All rows are made from the same 11 directions, up to rounding. Whole rows:
[[ -0.3  -2.6  12.7 -35.9  -4.9 -14.1   5.6  19.1 -16.1 -13.9 -10.7 -13.0
   -6.0 -18.5  28.3 -32.6 -16.0 -30.6  -8.0]
 [ 12.1  10.4   9.7  -4.9  -6.5  -1.1  -6.6  26.1   2.8  -7.1  20.9   1.6
    1.7  18.8 -22.5 -14.1  -4.4  -4.5 -42.2]
 [-29.1  -7.3  10.8   8.3  29.2  41.0  34.9  14.8  19.0 -18.8  17.4   3.3
  -13.9  22.2 -18.8 -14.1 -12.8  -9.3 -22.7]
 [ 17.7   6.1  -8.4   6.5 -19.0   1.1 -15.2   2.6  -9.1   4.1 -16.5   2.3
  -13.5 -25.6 -13.6   2.9  -0.5   1.2   8.9]
 [ -6.8  -9.9 -22.7  10.0  32.4  13.8  -1.9 -26.1  21.3   9.4  -1.9  -5.2
   32.0   9.8 -13.5  19.1 -20.8 -10.4   6.8]
 [ 27.2  15.8  15.1 -30.4 -35.4  25.7 -55.1   1.4   9.9 -15.8  -4.4 -30.1
  -14.1  24.5 -29.2  27.2  21.5  14.9  -8.6]
 [-20.6  -5.0   7.6 -12.1   7.7 -20.9  23.1  24.3 -14.9  -3.3   7.2  -4.7
    9.7  -2.4  -7.2  -4.9  18.7   0.6 -16.3]
 [ 12.6  -5.7  -5.9  17.3  -7.8  11.4  -0.5   1.8   4.9  11.6  -2.6  12.9
    0.3  -5.2 -13.2 -14.0  -1.3   5.8   4.5]
 [-34.0 -34.2  13.8  -7.9   0.4   1.4  -9.7 -19.7   6.6  -8.1  21.4   6.2
  -10.0   4.8 -24.3 -20.6  -1.8  14.7  -9.9]
 [  9.9  -5.8   1.6  -7.9  11.0  22.0   4.9  26.4   0.8   0.1  11.9   9.1
    4.7  19.7 -25.9 -10.5   3.3  -1.6 -22.6]
 [  5.8  -3.2  24.9  -0.1 -30.3  -6.1  -1.8  19.8 -16.3  -2.1 -11.9  -2.0
  -20.7  -9.4  -6.6   2.7  29.8  14.2   8.8]
 [ -4.2 -26.7  17.3  -3.8 -29.2 -14.7 -19.2  -3.2   8.7   9.9   4.4 -10.5
   21.3   3.4 -30.4 -22.6  19.6  17.7  -6.2]
 [  4.6  13.4  -6.5  12.8  -4.1 -15.3 -15.5  -9.9  -1.0   2.2  19.7  13.3
   -5.0   8.1  -6.9  14.0  -0.1  15.1 -14.1]
 [  6.0   3.7   9.2 -46.0 -12.0  -9.0 -49.3  -2.1 -23.7 -18.2  24.2   4.9
  -30.5  16.7 -13.5  22.2  16.9  21.8 -21.7]
 [ 13.2   9.2 -15.4 -44.8  -5.8  24.1 -13.7   0.0  -8.1  -5.6  -8.8  -8.6
  -12.8  -1.4  22.9  -9.0  15.5   7.4  16.9]]

The start of a row, then its end:
[-10.9  -9.5   2.4  -0.1  -3.0  -2.9   3.2  -3.1  -4.1   1.0  -4.2  -1.0
  -2.9  -8.8  -4.5  -0.2   9.4]
[7.0 8.9]
[ -8.1   2.1 -10.4 -11.6  13.6   7.2  -1.6  -5.1   2.3  -4.0  -7.0 -15.1
   8.9   0.1  -8.0  20.2   2.2]
[-4.1  3.9]
[ -8.8 -18.4  13.4 -13.6  -5.0   5.7   5.4   4.0  -2.8  -3.6  -0.5   1.1
  -7.5  -1.8   5.7 -24.9   3.9]
[0.5 4.3]
[-18.8   0.9  21.2  -6.0  27.0 -12.0  13.5   4.3  -0.4 -14.5   7.8 -12.2
   8.7  26.0  11.5  33.0  -4.6]
[-16.3 -12.7]
[ -6.8 -21.6   7.6  -6.5   2.3   3.0   0.3  -5.1  -7.0   2.7 -10.8   1.3
  -2.1  -6.1   0.6   2.4   6.6]
[ 1.7 19.1]
[ 13.7   3.4 -36.3  -3.3  16.5  -1.4 -14.6 -13.7 -13.0   9.4   3.1  24.0
  -3.9 -19.0   0.1   0.5 -22.3]
[-3.7  2.4]
[-35.1  -8.8 -25.8  -7.8  27.0  -0.9  49.7   3.2   1.0   8.2   2.9  -0.4
  23.4 -14.7  18.5 -35.5   9.6]
[1.2 8.3]
[ 36.7   0.2  14.5   3.2  -3.3  12.5 -15.0  28.5  -1.6   5.9  -2.5   3.7
  10.1  24.7 -28.1  18.0   4.0]
[ -7.0 -15.9]
[ -9.1 -10.5  18.0   6.7   0.4   2.3  -2.4 -19.4   5.3  -6.2  10.8  12.5
 -18.9  12.9  22.5  -4.5 -10.3]
[4.1 7.7]
[  2.6 -10.5  14.4  43.0  -7.2  -4.2  21.0  12.4   4.5  12.0 -10.1   9.9
   5.0  -9.3 -15.2  -5.7  -3.1]
[-4.7  3.9]
[  0.8   1.3 -18.0 -15.4  18.5 -10.7  19.1  14.8 -15.0   4.9 -11.2  -1.4
  16.2 -19.5  14.7 -10.6  -8.0]
[-20.8   1.4]
[ -9.5  18.4  -7.4  -1.3  -2.7 -35.2  23.0   7.9 -19.4   1.3 -17.3 -12.5
   5.0 -29.4  31.7   9.0  12.3]
[-6.3 14.0]
[-30.4  20.8 -48.0   5.8  28.6   3.9  12.4 -24.8  15.0  -1.6  -1.9 -19.9
  18.9 -18.3 -14.3  23.3  -7.1]
[0.2 1.9]
[  0.9 -17.1  -0.1  -2.6  10.1   2.1   4.0  -2.9  -1.9  12.9   1.9   8.9
  15.7  13.5   3.0   3.6  15.0]
[10.7 13.0]
[ 13.9  -4.3 -39.0 -27.6  10.5  -4.6  -3.0  -4.5 -13.6  21.0  -0.3  12.9
  22.9 -12.2  17.8 -22.7   7.8]
[ 7.6 13.8]
[ 11.3  14.6  -4.8  -3.8  -8.0 -19.6  12.4   1.2 -20.8  10.1 -19.1   1.5
  -2.1 -13.8  50.1  12.9  23.8]
[ 7.6 35.2]
[-4.9  6.4 -2.9  2.4 -2.5 -4.7 11.6  5.6 -6.4 -0.2 -0.7  2.5 -6.6 -8.7
  7.3 -3.7  8.3]
[4.9 2.8]
[ 12.7 -11.0 -19.3   6.7 -10.2 -12.8 -15.3 -12.0   1.5  24.4   8.4  15.5
  22.7  -3.9 -12.5 -17.8   8.1]
[19.8  2.9]
[ 25.9  16.1 -20.0 -11.3  -7.4  14.3  -3.5   3.4   4.1   0.1   9.1  17.3
 -12.8  -8.3  30.7 -57.2 -31.8]
[-13.8 -11.5]
[ 16.7  -0.1 -14.6  11.6 -11.0   3.5  -6.9  10.9  -7.9  10.5  -8.9  10.9
  -3.5 -23.0 -28.4  -7.5  -0.7]
[ 2.4 -1.3]
[-14.1 -33.2   8.0  -8.2   4.2  -3.4 -19.1 -16.5   7.6   3.3   7.2  -3.7
  17.5   8.3 -30.3  -1.2  -2.5]
[ 3.9 -4.9]
[-30.4   0.3  -8.5  -2.0 -15.3 -14.5  27.9  11.5   5.4   2.4 -17.4 -34.5
  23.9 -32.3 -16.2 -22.3  25.8]
[4.2 3.4]
[-13.9  -7.4 -13.6 -31.5  15.3 -21.8 -10.5  -3.7  -9.8   2.6  14.5  -7.8
  26.4   7.6 -12.5  10.6  15.2]
[  8.8 -13.7]
[-29.7 -22.6  21.6  12.6  -5.2  23.8  15.2   0.5  11.9 -11.3 -21.3 -20.6
 -12.2 -13.8 -30.8   3.1   6.3]
[-2.8 14.5]
[  3.3 -28.4   8.7   6.8  12.5  19.5  -4.9  -7.3   7.7   8.8  -4.7   7.4
  10.3  15.4 -16.8   9.4  -2.2]
[-0.3 12.6]
[-15.3   1.2 -37.9 -21.6   1.7   7.0  15.9  16.0 -29.1   5.5  -3.6  11.3
 -16.1 -38.8 -20.9 -12.7  37.6]
[28.6 10.3]
[ -3.5 -12.8 -24.2   2.9   2.5  12.7  -7.2 -26.0   7.9  11.4  -3.0   8.9
   3.0 -14.6  -2.7 -16.0  -6.9]
[ 9.6 19.2]
[  0.9  -4.5  -2.0   1.1  13.3  22.9  -2.8   1.4   4.2  -3.9  16.8  16.8
 -12.0  17.3 -15.7  -1.3  -6.8]
[  4.9 -12.8]
[  6.9 -18.7  34.0   3.8   5.3   2.9   8.4  11.8   0.7   1.4   4.4   9.1
   3.9  30.3  12.8   0.5   2.0]
[-6.0  0.3]
[ 12.4  23.1  16.9   9.1   7.5  -5.8   7.6  19.8  14.4  -8.4   6.8 -16.1
  19.1  30.5   5.2  15.4 -14.3]
[-24.2 -29.7]
[ 10.2  -3.4   4.5   4.3  -4.2  -5.1   6.6  14.1  -4.2   5.9 -13.2  -2.8
   9.4  -9.2  -1.2  -6.0  -2.2]
[-12.1   2.2]
[-6.8  2.7 -8.1  4.4  3.3 -5.7  1.8 -6.5  3.9  1.0 11.6  5.3  2.4  0.1
 -0.4 -8.6 -5.4]
[ 3.7 -8.5]
[ -4.8  -4.7  26.8  32.9 -32.3 -44.8 -10.5  -7.9  -3.9   0.5 -21.2 -14.6
  -1.4 -32.1  -9.9  13.7  -9.9]
[-11.3   5.5]
[  1.0  12.1 -21.9   6.8   8.9   0.3   9.9 -10.5  -7.9   5.0  -5.6  12.1
  -9.9 -15.8  24.2   5.1  -2.8]
[ 3.2 19.3]
[  6.7   7.3  10.8   1.7 -14.0 -12.8 -15.5 -15.0 -16.6  -3.1 -11.8   3.8
 -26.5  -7.3  26.1  32.9  11.2]
[10.9 27.4]
[ -0.8   5.4  25.6   8.4 -20.7  -8.5   5.3  22.1  -9.2  -9.2  -5.3  -5.5
 -18.6  -5.4 -10.0   5.7  14.0]
[ 1.9 -7.4]
[  2.0  -6.9  -7.9  -9.6 -14.1  -2.5 -17.1  -6.6   7.4   8.2  10.8  -2.3
  14.4   4.4 -17.8 -17.9  12.6]
[18.0 -7.5]
[ -0.8  -7.4 -17.6  -5.1  13.3  12.2  10.9   1.6  -1.4  13.3  -6.6   1.1
  18.0   1.6  -5.4   6.0  20.2]
[11.1 16.4]
[  6.1 -13.4 -10.0 -36.3  30.9  29.2 -13.0  -5.8  -2.2  -8.7 -20.2 -13.6
   5.6   0.9   1.0  17.2 -23.8]
[-30.9  12.2]
